The rows are grouped in 4 different ways at once. Each group adds its own fixed numbers to the row, and there is some noise. The rows also spread widely along 10 directions, which tell nothing about the answers.
Known rows, each followed by its group in each grouping:
.03, -.12, -.11, -.16, -.02, -.09, -.14, -.07, .21, .24, -.23, -.11, -.12, .08, .16, -.11, -.09, -.08, -.30, .02, -.03, .27, .15, -.04, -.01, -.04, -.03, .29, .06, -.02, .28  J850 (0) riri J162
-.06, -.38, -.05, -.13, .25, .04, -.08, -.13, .19, .16, -.19, -.04, .14, -.08, .20, -.03, -.05, -.09, -.18, -.15, .12, .30, .10, .05, .05, .06, .00, .16, -.04, -.16, .14  J850 (1) riri J831
.11, .08, -.22, .17, -.24, -.02, -.03, .14, -.05, -.18, -.04, -.35, .29, -.10, .18, .18, -.14, -.42, -.01, -.06, -.46, .00, -.18, -.06, -.07, -.19, .03, -.36, .27, -.06, -.21  J121 (3) motu J37
-.04, -.36, -.07, .19, -.01, -.11, -.02, .16, .32, .22, -.27, .11, -.26, .22, -.19, -.04, .08, .13, -.28, .18, -.10, -.29, .09, .06, .03, -.10, -.17, -.32, .10, -.25, .33  J884 (2) dogi J831
-.16, .14, .06, .12, -.10, -.24, -.06, .12, -.29, -.04, .30, -.29, .28, -.14, -.24, -.03, -.28, -.09, .23, -.10, -.53, -.19, .06, .45, -.36, -.41, .26, .20, -.17, .38, -.31  J121 (2) pir J460
.03, -.16, -.07, .25, .12, .11, .00, .03, -.12, -.11, .06, .02, .33, -.22, .08, .19, -.07, -.10, .39, -.06, .02, .19, -.14, .21, .08, -.03, .08, -.17, -.07, -.24, -.19  J884 (4) dogi J162
.23, .31, .22, -.09, -.29, -.21, -.11, .23, -.07, -.15, .04, -.23, -.25, .06, -.13, .01, -.13, .05, -.22, -.21, -.11, .06, .11, -.07, -.23, -.14, .04, -.09, -.20, .09, .05  J121 (4) pir J460
.18, .17, -.02, -.12, -.26, -.13, -.19, .16, .09, -.10, .19, -.09, -.16, -.17, .03, .12, .29, -.03, -.52, -.09, .06, .09, -.23, -.15, -.46, -.17, .20, -.12, -.29, .01, .03  J121 (1) Vukim J37
.15, .40, -.18, -.10, -.10, -.11, .06, .02, -.17, .00, .25, .01, -.31, .19, .13, .07, .06, -.12, .16, .27, .13, .23, -.07, .03, .05, -.08, .10, .42, .09, -.09, .08  J121 (3) Vukim J37
-.07, -.13, .05, .19, -.04, .10, -.04, .00, .07, -.07, -.09, .04, .19, .04, -.26, -.05, .01, .11, -.19, .27, -.11, -.06, -.01, .09, -.25, .01, .24, -.19, -.06, .28, .07  J850 (0) motu J460
.09, .33, -.08, .10, -.08, -.17, -.18, .29, -.01, .00, .19, -.12, -.15, .15, .11, .09, -.42, -.03, .35, .04, -.11, .27, .22, .11, .00, -.12, -.16, -.03, -.01, -.24, .02  J121 (2) motu J37
-.13, -.18, .02, .10, .03, -.01, .08, -.10, -.11, .02, -.06, -.11, .21, -.05, -.12, .01, -.14, -.08, .13, .00, -.21, -.01, .03, .25, -.07, .01, .02, .13, .06, .06, -.14  J850 (2) riri J162
-.10, -.05, .17, .06, -.01, .32, .09, -.02, -.04, -.21, .13, -.20, .31, .04, -.35, .08, -.11, -.17, .16, .00, .21, .34, .09, -.28, -.06, .39, -.05, -.41, .18, .01, -.24  J850 (3) motu J831
.31, -.03, .02, .08, .00, -.01, .08, .06, -.04, -.31, -.45, .06, -.23, .00, .34, .17, .16, -.09, -.19, -.15, .03, .01, -.35, -.05, .21, .11, -.13, -.32, .00, -.42, .09  J121 (1) dogi J37
-.16, -.18, .21, -.13, .12, .14, .16, -.22, -.09, .05, -.22, -.03, .09, .22, -.22, -.22, -.23, -.12, -.13, .12, .03, .11, .20, .17, .08, .19, .19, .07, .17, .32, .05  J121 (2) dogi J831
.02, -.01, .05, -.10, -.06, -.21, .11, -.04, -.17, .16, -.19, -.19, -.18, .17, .02, -.12, -.22, -.19, .01, -.02, -.24, -.05, .08, .19, .07, -.17, .01, .33, .15, .04, .05  J850 (2) dogi J831
.03, -.17, .16, -.26, -.05, .07, .08, -.15, .08, -.03, -.08, .06, -.33, -.05, -.08, .07, .25, -.03, -.36, -.26, .30, .34, -.06, -.16, -.03, .09, -.01, .05, -.09, -.10, .04  J884 (2) motu J162
-.01, .02, .32, .10, -.02, .23, .11, .09, -.19, -.40, .01, -.16, .17, .01, -.36, .13, -.06, -.06, .20, -.17, .19, .21, -.08, -.21, -.05, .44, -.23, -.47, -.01, -.11, -.30  J850 (3) dogi J162
-.01, .09, .07, .09, -.05, -.07, .06, .08, -.11, -.15, .03, .06, -.10, .05, -.11, .04, .01, .11, .00, .08, -.07, -.08, -.09, .26, -.13, -.05, .07, .00, -.13, .08, .02  J121 (2) Vukim J37
-.06, -.22, -.07, .18, .09, -.02, .07, -.01, .08, .05, -.16, .00, .15, .06, -.05, .05, -.05, -.01, .00, .15, -.12, -.11, -.04, .12, -.06, .00, -.05, -.10, .10, -.06, .05  J850 (1) Vukim J37
.06, -.06, .14, -.02, .02, .07, -.08, .05, .09, -.02, -.01, .04, .02, -.10, -.04, .01, .04, .14, -.29, -.09, .13, .17, .09, .02, -.15, -.04, .19, -.15, -.27, -.01, .19  J884 (4) riri J831
.07, -.13, .06, .22, -.08, -.06, -.11, .30, .15, -.14, -.12, .05, -.06, -.13, .01, .19, -.07, .15, -.09, -.25, -.20, -.09, -.06, .11, -.13, -.18, -.16, -.48, -.22, -.30, .06  J884 (2) motu J162
-.05, -.02, .32, -.21, .10, .16, .09, -.11, -.23, -.33, .20, .02, -.17, -.10, -.37, .04, .45, .07, -.01, -.23, .55, .42, -.27, -.10, -.14, .33, .05, .18, -.39, -.04, -.22  J850 (3) dogi J37
.09, -.07, .06, .05, .13, .04, .19, -.16, -.15, -.01, -.27, .05, .06, .10, .07, .01, -.19, -.07, .18, .06, -.01, .11, .02, .20, .24, .08, .13, .23, .16, -.05, .10  J850 (4) pir J831
.00, .03, .26, .07, .08, .24, .19, -.07, -.17, -.33, -.26, .04, .21, .04, -.05, -.04, -.08, .03, -.20, .04, -.07, -.04, -.04, .13, .00, .17, .25, -.26, -.02, .24, .08  J121 (3) riri J831
.12, .20, .16, .16, -.17, .02, .11, .00, -.15, -.21, .07, .12, -.11, .01, -.17, .13, .14, .08, -.12, .18, .01, -.06, -.14, .00, -.18, -.04, .28, -.24, -.05, .08, -.04  J884 (2) motu J460
-.13, -.15, -.12, .23, .15, .00, .07, -.10, -.04, .21, -.14, -.01, .43, .01, .10, -.07, -.33, -.17, .09, .35, -.39, -.14, .09, .36, -.08, -.21, .34, .09, .20, .22, .07  J850 (1) motu J831
.03, -.11, .11, .05, -.03, -.22, .29, -.09, -.29, -.13, -.28, -.21, -.22, .09, .02, .06, .07, -.07, .20, -.25, -.28, -.24, -.13, .19, .21, -.04, -.26, .19, .11, -.18, -.12  J850 (1) riri J460
-.01, -.12, -.15, .11, .00, -.10, -.09, .11, .05, .17, -.02, -.11, .14, -.06, .12, .03, -.17, -.17, .02, -.01, -.24, .00, .05, .19, -.03, -.29, .09, -.06, .07, -.12, .01  J884 (2) dogi J831
-.22, -.09, -.06, .05, .08, .03, .01, -.11, -.01, .09, .01, -.16, .09, .22, -.16, -.17, -.17, -.05, .20, .20, -.07, .16, .25, .16, .08, .08, -.06, .23, .14, .17, .03  J121 (0) riri J37
.10, -.12, -.07, .15, -.05, -.04, .10, -.03, .03, -.03, -.21, .19, -.24, .08, .02, .05, .24, .13, -.12, .18, -.02, -.16, -.15, .21, .08, .00, .08, .03, -.02, -.13, .21  J121 (4) riri J162
.00, -.03, .01, .01, -.09, .04, -.17, .02, .19, .10, .18, -.05, .11, -.09, -.23, .04, .02, -.03, -.32, .09, .06, .20, .10, -.13, -.35, -.06, .27, -.20, -.04, .12, .01  J884 (2) pir J460
.03, .49, .14, .13, -.03, -.02, -.15, .16, -.23, -.10, .35, -.25, .34, -.04, -.09, .01, -.53, -.11, .28, .12, -.13, .24, .26, .05, -.29, -.04, .24, -.11, -.01, .24, -.23  J121 (1) pir J460

New rows, each followed by its group in each grouping:
-.03, .18, .51, -.05, .02, .00, .14, .00, -.31, -.33, -.05, -.09, -.14, .09, -.30, -.04, -.16, .19, .11, -.25, .06, .15, .10, .15, -.12, .23, -.11, .03, -.31, .11, -.08  J850 (2) riri J37
-.11, -.18, .15, .11, .07, -.02, .02, .04, .00, -.05, .00, .07, -.03, .12, -.38, -.06, .02, .24, .03, .04, .02, -.06, .11, .26, -.08, .01, .08, .03, -.16, .14, .06  J121 (4) pir J460
.10, .41, .31, .04, -.12, -.07, .07, .15, -.31, -.23, .26, -.11, -.16, -.08, -.04, .11, -.10, .03, .16, -.18, .02, .11, .01, .00, -.18, -.13, .08, -.10, -.26, -.07, -.13  J884 (1) motu J831
-.02, .05, .01, .06, -.10, .03, .13, -.10, -.08, .00, -.02, .01, -.07, .15, -.10, .03, -.10, -.10, .05, .20, -.03, .07, .04, .09, .02, .09, .06, .01, .21, .06, -.02  J121 (2) motu J162
.20, .25, -.05, .10, -.05, -.18, .12, -.06, -.06, .24, -.31, .14, -.35, .33, .15, -.07, -.09, -.04, -.12, .56, -.10, -.16, .02, .08, .08, -.04, .13, .22, .26, -.05, .36  J850 (1) dogi J162
.23, .29, .11, .08, -.01, .00, .00, .09, -.14, -.16, -.10, .11, -.09, .13, .04, .03, -.04, .04, -.14, .30, .07, .11, -.09, -.02, -.10, .05, .27, -.05, -.06, .02, .17  J850 (3) dogi J460
.06, -.10, .04, -.16, -.05, -.06, -.07, .11, .18, .01, -.07, .08, -.35, -.03, .02, -.01, .26, .20, -.44, -.17, .14, .06, -.05, -.01, -.12, -.20, .04, .06, -.32, -.07, .33  J884 (0) Vukim J831
.17, -.12, -.19, .05, -.20, .06, .02, -.09, .07, .00, -.04, -.13, .08, -.08, .08, .21, .09, -.32, .02, .02, .06, .30, -.16, -.19, .03, .10, .02, -.11, .26, -.23, -.12  J850 (4) motu J162
.02, -.16, -.05, .01, -.21, -.14, .09, -.02, -.07, .03, .02, -.17, -.23, .02, -.24, .07, .29, -.17, -.02, -.01, -.01, -.11, -.22, -.04, -.03, .00, -.10, .03, .12, -.17, -.14  J850 (2) dogi J831
-.06, -.12, -.04, .19, .00, .05, .15, -.11, -.09, -.05, -.06, .04, .03, .14, -.18, -.01, .11, .03, .13, .24, -.01, -.03, -.03, .23, .08, .12, .08, .05, .09, .04, .03  J121 (4) riri J37
.09, .12, .15, .01, -.08, .05, .10, .02, -.14, -.17, -.08, -.13, -.10, .16, -.04, .04, -.23, -.02, .22, -.10, .06, .22, .16, -.01, .17, .23, -.20, -.10, .09, -.12, -.04  J121 (4) riri J162
-.03, .00, .25, .08, .07, .23, -.11, .15, .21, -.10, -.07, .06, -.03, .28, -.32, -.08, -.30, .24, .03, .17, .34, .38, .36, -.21, -.02, .41, -.19, -.41, -.05, -.06, .24  J850 (0) motu J831
-.13, -.21, .05, .14, .12, .20, .09, -.06, .05, -.12, .11, .25, .01, -.08, -.25, .13, .38, .14, -.05, .09, .25, .09, -.17, .05, -.12, .06, .15, -.10, -.17, -.05, .00  J884 (3) motu J162
-.05, -.12, -.18, .01, .24, .03, -.21, .17, .21, .21, .24, .08, .02, -.01, .08, .01, -.02, -.01, .08, .10, .22, .33, .11, .05, .01, -.14, .05, .10, -.14, -.29, .16  J884 (3) dogi J831
.01, .01, .11, -.11, -.30, -.09, .14, -.02, -.08, -.01, .07, -.32, -.26, .24, -.49, -.02, .28, -.20, -.22, .08, .01, -.05, -.05, -.33, -.17, .11, -.08, -.03, .22, .12, -.14  J850 (3) dogi J460
-.03, .11, -.01, -.16, .11, -.13, .03, -.16, -.03, .34, -.09, .01, -.18, .34, .05, -.27, -.21, -.11, -.20, .44, .00, .11, .29, .14, .01, -.10, .33, .46, .19, .31, .28  J121 (1) dogi J460
.08, .07, .24, .00, -.02, .08, -.01, -.03, -.07, -.21, -.14, -.02, .13, -.10, -.15, .04, -.08, .01, -.24, -.09, .01, .17, -.07, .02, -.24, .12, .18, -.14, -.13, .14, -.03  J850 (2) pir J37
.07, -.08, -.28, .33, .00, .13, .25, -.07, .05, -.03, -.20, .39, -.07, .24, -.02, .13, .27, .05, -.06, .69, -.01, -.31, -.27, .13, .13, .10, .19, -.13, .36, -.05, .26  J121 (3) Vukim J162
.20, -.17, .15, .01, .35, -.12, -.02, .15, .11, -.02, -.74, .48, -.36, .15, .42, -.06, -.25, .39, -.23, -.05, -.03, -.03, .00, .47, .25, -.08, -.03, .15, -.30, -.30, .63  J850 (2) dogi J162
.07, .13, .04, .02, -.01, -.12, .09, -.03, -.23, .03, -.07, -.14, .01, .15, .04, -.02, -.33, -.19, .26, .13, -.13, .13, .11, .17, .10, -.02, .05, .19, .18, .01, -.10  J850 (2) dogi J460
-.06, -.20, .05, -.08, -.30, -.07, .11, -.02, .05, -.01, -.05, -.42, .03, .08, -.39, .05, .01, -.26, -.20, -.19, -.21, -.04, .01, -.19, -.22, .05, -.21, -.20, .24, .11, -.22  J850 (2) Vukim J37
.08, .18, .15, -.05, .02, -.20, .07, .08, -.19, -.08, -.29, -.28, -.12, .15, .31, -.08, -.48, -.12, .09, -.28, -.36, .06, .22, .20, .17, -.12, -.22, .14, .04, -.06, .06  J121 (1) riri J37
.25, .44, -.14, .03, -.21, -.25, -.26, .21, .03, .27, .04, -.31, .13, .09, .28, -.05, -.48, -.30, -.18, .31, -.34, .14, .23, -.11, -.29, -.30, .25, -.04, .18, .08, .11  J850 (1) dogi J460
.15, .13, .15, .05, -.06, -.05, .01, .09, .02, .00, -.11, .08, -.35, .20, -.11, .04, .03, .08, -.08, .18, .23, .08, .01, -.17, -.02, .22, -.15, -.14, .00, -.25, .16  J850 (1) dogi J162
.00, -.19, .02, .31, .09, .01, .00, .13, .10, -.03, -.28, .07, .17, .03, .02, .05, -.18, .07, -.04, .12, -.24, -.22, -.01, .18, -.05, -.06, .01, -.38, .02, -.11, .14  J850 (1) motu J831
.05, -.11, .31, .21, .25, .07, .08, .06, -.11, -.30, -.45, .20, .09, -.01, .01, .00, -.07, .24, -.14, -.05, -.03, -.12, -.15, .27, -.06, .11, .10, -.24, -.29, -.03, .16  J850 (1) dogi J37
.30, .25, -.32, .03, -.10, -.17, -.07, .11, .11, .18, -.28, .06, -.17, .16, .47, .00, -.12, -.18, -.34, .35, -.30, -.07, -.03, .08, .08, -.34, .30, .16, .26, -.10, .44  J121 (3) pir J831
-.03, -.05, -.05, .23, -.10, -.11, .09, .01, -.07, .06, .15, .00, -.05, .14, -.32, .05, .10, .06, .25, .31, -.06, -.11, -.01, .19, -.12, -.08, .11, .10, .04, .04, -.05  J850 (4) motu J460
.09, -.24, -.17, .17, -.25, -.27, .07, .07, .10, .11, .01, .11, -.62, -.03, -.20, .17, .83, .07, -.34, .10, -.01, -.51, -.48, -.01, -.16, -.26, -.09, -.04, -.07, -.38, .08  J884 (1) dogi J162
-.14, .10, .34, .01, -.12, .19, .38, -.28, -.55, -.37, .25, -.30, .23, -.19, -.36, .12, .10, -.25, .33, -.24, .02, .11, -.14, .03, -.06, .23, .12, -.06, .08, .19, -.59  J884 (2) riri J831
.16, -.14, .06, .00, -.15, -.15, .03, .18, -.01, -.33, -.06, .13, -.39, -.10, -.07, .23, .45, .23, -.26, -.29, .04, -.20, -.42, .11, -.12, -.07, -.07, -.21, -.33, -.25, .00  J121 (2) Vukim J460
.20, .24, -.04, -.25, -.02, -.13, -.08, -.09, -.12, .06, -.08, -.08, -.05, -.06, .34, -.07, -.19, -.17, -.15, -.08, -.05, .40, .03, .18, -.02, -.24, .37, .54, -.11, .13, .13  J121 (4) pir J37
-.02, -.06, -.01, .19, -.16, .03, .04, -.04, .00, -.03, .15, -.05, .01, -.03, -.39, .10, .27, -.01, -.03, .11, .03, -.04, -.10, -.05, -.20, -.02, .12, -.12, .00, .02, -.10  J884 (4) pir J37
-.27, -.19, .15, .38, .14, .03, .06, .07, -.11, -.05, .05, -.02, .32, .01, -.47, .04, -.28, .13, .50, .07, -.22, -.18, .11, .39, -.13, .09, -.11, -.12, .00, .06, -.21  J850 (2) pir J162
.27, -.01, .04, .26, -.16, .07, .13, -.07, -.12, -.33, -.40, .11, .16, -.16, .11, .17, .24, .01, -.36, .13, -.20, -.20, -.43, .12, -.16, .02, .37, -.30, -.08, .05, .07  J850 (4) riri J37
-.08, -.27, -.01, .09, -.04, -.09, -.04, .15, .04, -.02, -.17, -.15, .07, -.01, -.10, -.02, -.09, -.08, -.11, -.13, -.30, -.21, -.04, .21, -.06, -.14, -.05, -.24, .00, -.02, -.02  J121 (2) dogi J831
.17, .12, -.16, .03, .20, .22, .04, -.04, .25, .11, -.18, .30, -.06, .32, .25, .05, -.19, -.01, -.10, .49, .37, .43, .19, -.19, .24, .24, .05, -.11, .33, -.23, .46  J884 (3) Vukim J37
